The first 5 rows are patterns. Each new row is the sum of 2 different patterns, raised or lowered, with some noise. Before adding, each is slid sideways (what falls off one end comes back at the other) and multiplied by a number that may be negative. Names go in the order of the patterns.
Some rows, each with the names of its patterns after it:
[-7 5 2 -23 1 19 -17 -51 8 -43 6 11 5 6 31 -10 -11 19 -24 24 11 -26 -17 26 -30 -8 -2 -1 30 10 20 -32 10 25 -26 16 18 7 -12 8 -2]	Tel
[9 -14 2 2 -26 17 -28 29 -6 27 13 12 12 -3 31 13 30 16 0 4 -6 15 23 17 10 39 -32 4 -13 -5 35 -27 6 29 33 -57 5 -1 -10 14 33]	Vamus
[17 -17 10 4 -37 8 -19 10 16 -25 -7 9 24 -34 -48 -21 15 -26 -12 -3 -24 -5 -5 1 -10 -25 -28 -7 -30 -41 44 27 19 -24 24 -30 -13 -11 -1 -29 -7]	vug
[-7 -20 31 31 8 -20 3 -11 -6 5 44 14 -13 15 0 -5 -15 5 -32 1 -10 -11 23 -13 43 1 22 -34 -10 -2 21 -7 8 -36 2 35 25 39 -34 -18 21]	Kiraf
[-37 -1 28 -57 -18 -39 5 28 -3 39 18 6 -8 -28 1 25 -19 4 10 1 -6 5 -24 17 13 -1 13 11 17 -3 15 9 23 10 11 2 -15 -14 -13 17 2]	rete

New rows, each followed by the names of its patterns:
[-3 19 2 -8 10 15 -16 15 -9 -4 30 37 16 41 9 -2 -4 5 -4 5 13 -1 24 -9 1 15 23 -5 25 18 14 15 -11 9 0 35 4 -6 24 -8 -10]	Tel rete
[13 -19 24 -5 10 16 -23 3 -37 -5 -26 30 9 -3 -13 -1 -13 33 -8 -38 -30 -36 23 11 -29 2 14 -32 -28 -5 21 -12 9 15 -8 -54 4 15 -3 -3 -6]	Kiraf rete
[9 7 14 52 -4 46 -33 21 11 19 28 -17 5 -3 -1 -24 17 35 15 9 3 -11 -4 8 5 53 4 38 19 -22 30 13 -31 -16 64 4 28 15 30 -16 19]	Vamus Kiraf
[-52 -18 -47 -36 -5 -32 -23 -24 -45 -11 -22 -49 -42 -29 -1 -30 -22 -11 -24 -40 -15 -34 -12 -35 -43 -27 -34 -10 -3 -16 -57 -41 -60 -31 -53 -2 -26 -19 -31 -15 -51]	vug Kiraf
[41 41 35 -41 -6 17 -10 -6 22 21 2 -15 10 1 -5 15 52 -21 -34 -6 7 -25 1 5 -24 -6 3 -11 4 -8 21 -8 33 -38 -2 -14 -1 2 5 -38 -17]	vug Kiraf
[41 17 16 20 36 -8 1 14 28 -11 30 23 0 50 40 39 16 8 37 15 26 -9 80 12 12 48 16 -8 0 57 54 33 36 29 52 0 44 6 18 14 21]	Vamus vug
[35 7 -5 13 26 17 15 22 9 2 20 3 4 24 29 4 57 -23 -6 -13 9 0 16 41 4 33 -12 -13 31 35 -19 36 20 13 9 -11 -11 4 41 0 -2]	Tel rete
[12 34 14 5 2 29 16 49 14 39 28 0 44 16 8 2 57 25 32 29 22 18 -1 18 13 28 25 22 41 9 24 16 16 7 21 19 3 31 1 19 18]	Vamus vug
[41 -12 9 19 7 54 18 -38 33 -14 -5 3 -18 13 -16 18 8 -22 23 -12 -8 -6 33 -15 -3 10 -11 -4 14 4 -23 17 37 -9 37 -1 4 10 7 -37 12]	Tel rete
[9 18 -9 -29 -11 -14 -31 16 18 13 -9 -17 11 -11 -27 -21 11 -6 -10 -6 -1 -29 14 4 7 -25 5 -14 24 -25 5 -38 -8 8 1 19 -40 -21 -9 -19 -16]	Vamus Kiraf
[-3 32 7 34 52 9 10 39 64 -23 -22 -5 47 17 17 44 15 29 22 18 21 15 -2 25 7 -8 70 57 39 14 60 4 23 25 36 4 30 48 22 44 40]	vug rete
[18 22 18 15 13 10 23 18 -12 38 35 25 14 -13 2 -2 1 1 4 40 28 4 11 17 9 9 22 6 24 -2 8 19 14 5 12 31 -20 -9 -13 12 -9]	vug rete
[8 24 -19 1 16 -2 -14 7 -31 12 19 -9 17 5 7 4 13 3 9 17 23 4 -23 -11 -14 15 7 -41 -3 22 -59 -13 -33 4 35 7 20 6 -3 -4 -38]	vug rete
[6 3 -27 1 45 -3 -12 26 14 5 34 -1 -1 8 -6 32 26 -8 16 46 -51 -26 -17 19 -5 29 19 -6 4 37 -6 -7 22 -4 -9 32 -8 11 -7 -12 8]	Tel vug
[-12 -5 10 -20 27 -14 12 25 -2 36 -15 -20 -5 34 -7 19 25 2 -21 2 8 0 7 41 1 16 -4 9 -12 -8 -1 -17 9 -19 -9 -1 -11 24 4 19 -19]	Vamus Kiraf
[36 2 5 38 4 -1 42 -5 38 16 20 42 39 27 27 53 44 39 48 27 42 22 42 38 20 13 39 5 25 -26 12 71 -56 6 8 49 -8 20 51 27 35]	Vamus rete
[7 29 40 -14 9 17 52 23 28 24 9 -12 18 38 12 39 4 32 6 41 38 8 32 15 50 -54 21 -3 41 35 39 3 15 11 49 -1 -3 -22 0 41 51]	Vamus Kiraf
[15 17 9 13 18 25 -4 3 12 19 10 -1 20 -12 16 19 6 22 18 18 6 30 6 27 21 -1 16 30 9 12 15 14 24 23 28 5 20 36 -9 21 17]	Tel Vamus
[-52 -46 11 -47 -32 -21 -62 -21 -62 -29 -50 -20 -39 -31 -64 -53 4 20 -15 -72 -27 -76 -14 -23 -42 -45 -18 -36 -62 -25 -6 -57 -10 -38 -21 -46 -58 -22 -30 -10 -51]	vug Kiraf
[9 15 14 32 15 13 50 56 -19 -37 -22 36 -22 24 32 27 11 24 14 -17 18 -2 22 46 -9 28 -2 -12 23 13 -20 -17 34 45 37 -14 49 16 19 12 5]	vug Kiraf
[-13 30 5 19 -54 -9 19 -39 -3 15 6 -21 -12 -12 -23 -10 -9 -21 -6 4 -25 -62 -6 -59 -5 -13 -8 -10 15 -17 -28 23 -36 19 -13 -43 -30 20 -45 -16 -25]	Tel Kiraf
[16 -25 -27 -12 11 -12 35 24 21 -8 20 42 -2 -8 48 17 56 -2 -9 3 -34 4 5 7 16 23 11 34 -5 10 14 13 15 29 -4 -5 15 7 11 -6 24]	vug rete
[36 5 17 22 5 -11 17 -9 17 9 16 35 17 5 -15 24 22 -3 24 27 15 20 17 13 12 7 19 -20 13 16 15 -15 21 -22 17 14 30 15 17 -3 -10]	Tel Kiraf
[-13 -11 -15 -5 6 -26 8 -31 -20 -4 32 11 -27 -14 -2 -29 -24 17 11 -5 -7 -14 0 -23 -5 3 -4 -20 -8 -7 -25 -21 -19 -32 -9 -15 -11 0 -27 7 -11]	Vamus Kiraf
[11 5 21 26 25 16 -36 -1 7 -9 25 -10 1 22 28 -30 6 -6 -13 15 15 -7 21 24 17 -18 31 -25 21 -2 25 5 10 26 -6 31 19 10 23 -2 16]	Vamus vug
[68 19 60 81 60 33 85 61 57 38 58 37 48 66 75 67 47 51 58 44 50 64 26 53 53 59 55 28 72 63 60 30 48 44 66 48 61 30 48 65 65]	vug Kiraf
[8 58 35 63 2 3 42 40 16 32 7 27 71 33 46 5 6 33 11 17 37 44 20 7 25 19 34 42 70 29 19 64 30 5 60 46 32 24 1 22 15]	Kiraf rete
[-8 3 -13 -19 -41 13 24 12 -33 11 -15 -13 6 -7 3 -1 7 1 14 22 18 12 -12 -22 1 11 -52 19 -25 -11 -13 23 18 -27 -11 -8 -18 19 -17 11 -21]	vug rete
[32 13 25 35 21 37 45 20 54 35 62 25 24 50 77 -21 5 -18 50 28 68 63 10 8 66 25 -6 63 36 25 44 18 34 11 9 79 41 5 9 55 62]	vug Kiraf
[-16 -11 -13 -3 -52 -26 -12 -29 -13 -5 -13 -30 -33 -28 -20 -25 -21 -34 -13 -10 -18 -52 -12 -43 -28 -11 -35 -19 -11 -15 -25 -9 -47 -3 -15 -23 -34 -22 -50 -43 -9]	Tel Kiraf
[-10 25 3 -12 40 15 15 -35 2 0 15 8 -9 41 69 21 -12 40 2 26 34 -5 1 23 -5 21 28 14 51 49 -14 -36 0 46 -28 44 30 21 1 34 12]	Tel vug
[12 67 38 25 -2 82 45 25 51 34 17 23 48 33 32 56 24 45 18 50 10 6 32 7 39 17 28 18 37 31 27 49 14 32 30 17 4 67 20 40 39]	Tel Vamus
[-20 -31 -10 -19 -64 -38 -49 -10 -30 -13 1 -20 -57 -58 -6 -22 -37 -10 2 -24 3 -20 -16 -19 -45 -11 -78 -23 -33 0 -42 -16 -71 -13 -25 16 -22 -41 -54 -70 21]	Tel Kiraf
[36 24 -16 31 16 -10 18 43 -1 18 2 -10 30 56 -21 51 9 0 29 -12 -6 -25 65 37 2 22 14 2 5 39 7 15 15 13 27 54 15 17 59 23 -19]	Tel vug
[27 16 -13 58 11 37 -6 -27 4 -16 -8 -10 13 26 -4 -26 20 -14 -9 -2 1 5 19 3 -11 11 -24 -13 -17 12 -17 -3 -31 -9 4 8 29 2 5 -6 -3]	Kiraf rete
[-7 -39 -31 -20 -48 -52 -45 -20 -48 -21 -14 -31 -44 -12 -3 -47 -4 -41 -45 -20 -41 -43 -32 -35 -32 -18 -53 -51 -3 -3 -38 -24 -16 -28 -31 -40 -36 -43 -16 -35 -34]	Tel vug
[-13 3 -30 -9 46 -19 -4 13 13 -43 -40 -7 14 -21 9 -12 1 -21 2 -15 -14 -24 -26 -2 -39 -35 16 13 16 -19 23 -29 -22 -17 -3 -43 13 10 -3 11 -16]	Vamus vug
[26 70 21 36 45 8 13 38 12 0 28 22 39 51 34 36 37 59 -10 32 40 44 15 37 2 25 56 45 38 8 29 33 -9 22 22 52 39 18 36 42 17]	Tel Kiraf
[40 9 54 39 31 27 16 54 31 26 21 62 20 32 45 23 21 33 49 34 48 50 31 53 13 45 6 30 20 43 42 20 21 22 24 46 33 28 18 10 39]	Vamus Kiraf
[10 -23 -7 23 -19 13 -14 -34 16 10 -25 -57 26 9 15 -12 20 3 15 7 -10 9 -23 18 20 2 -9 34 9 -50 -31 -23 33 -23 31 -13 7 10 2 9 -10]	Tel vug
[-11 -52 -42 -29 -63 -19 -58 -68 -78 0 -48 -28 -32 -63 -67 -56 -35 -54 -45 -35 -59 -25 -74 -34 -72 -40 -58 -48 -52 -76 -60 -66 -62 -43 -63 -40 -44 -57 -45 -68 -88]	Vamus Kiraf
[-16 -4 -70 -14 -53 -29 -7 -70 -14 -4 -8 -104 -12 -10 -35 -30 10 -19 -48 -22 -28 -60 -19 -58 6 -25 -7 -6 -2 -46 -54 -14 -9 -16 -4 -26 -27 -42 -3 -11 -27]	Vamus vug
[-54 -41 -28 -31 -27 2 -39 -78 -46 -74 -10 -25 -19 -16 12 -37 -15 -7 -39 7 -32 -40 -71 1 -68 -9 -19 -24 -13 -10 -10 -29 -18 -22 -68 -36 16 -6 -51 -10 -13]	Tel Kiraf
[-7 8 -3 -37 7 -12 -36 -44 58 4 4 -4 -5 -38 -14 4 -3 -17 15 -8 13 -20 5 -35 -8 -19 -9 3 -36 -16 -22 -3 -17 -24 -7 -7 -30 -20 -10 -39 21]	Vamus vug
[27 53 5 15 25 6 47 35 19 10 34 1 18 5 52 46 47 50 -9 55 42 -3 21 80 35 24 44 21 6 27 40 16 30 58 10 16 19 7 20 30 28]	Tel Vamus
[52 -10 30 13 -17 -9 5 38 -22 -10 17 -15 13 -10 28 -11 -10 28 3 -8 6 28 22 35 37 14 53 -2 11 0 -2 -27 19 33 5 31 2 25 -4 -3 -38]	Tel vug
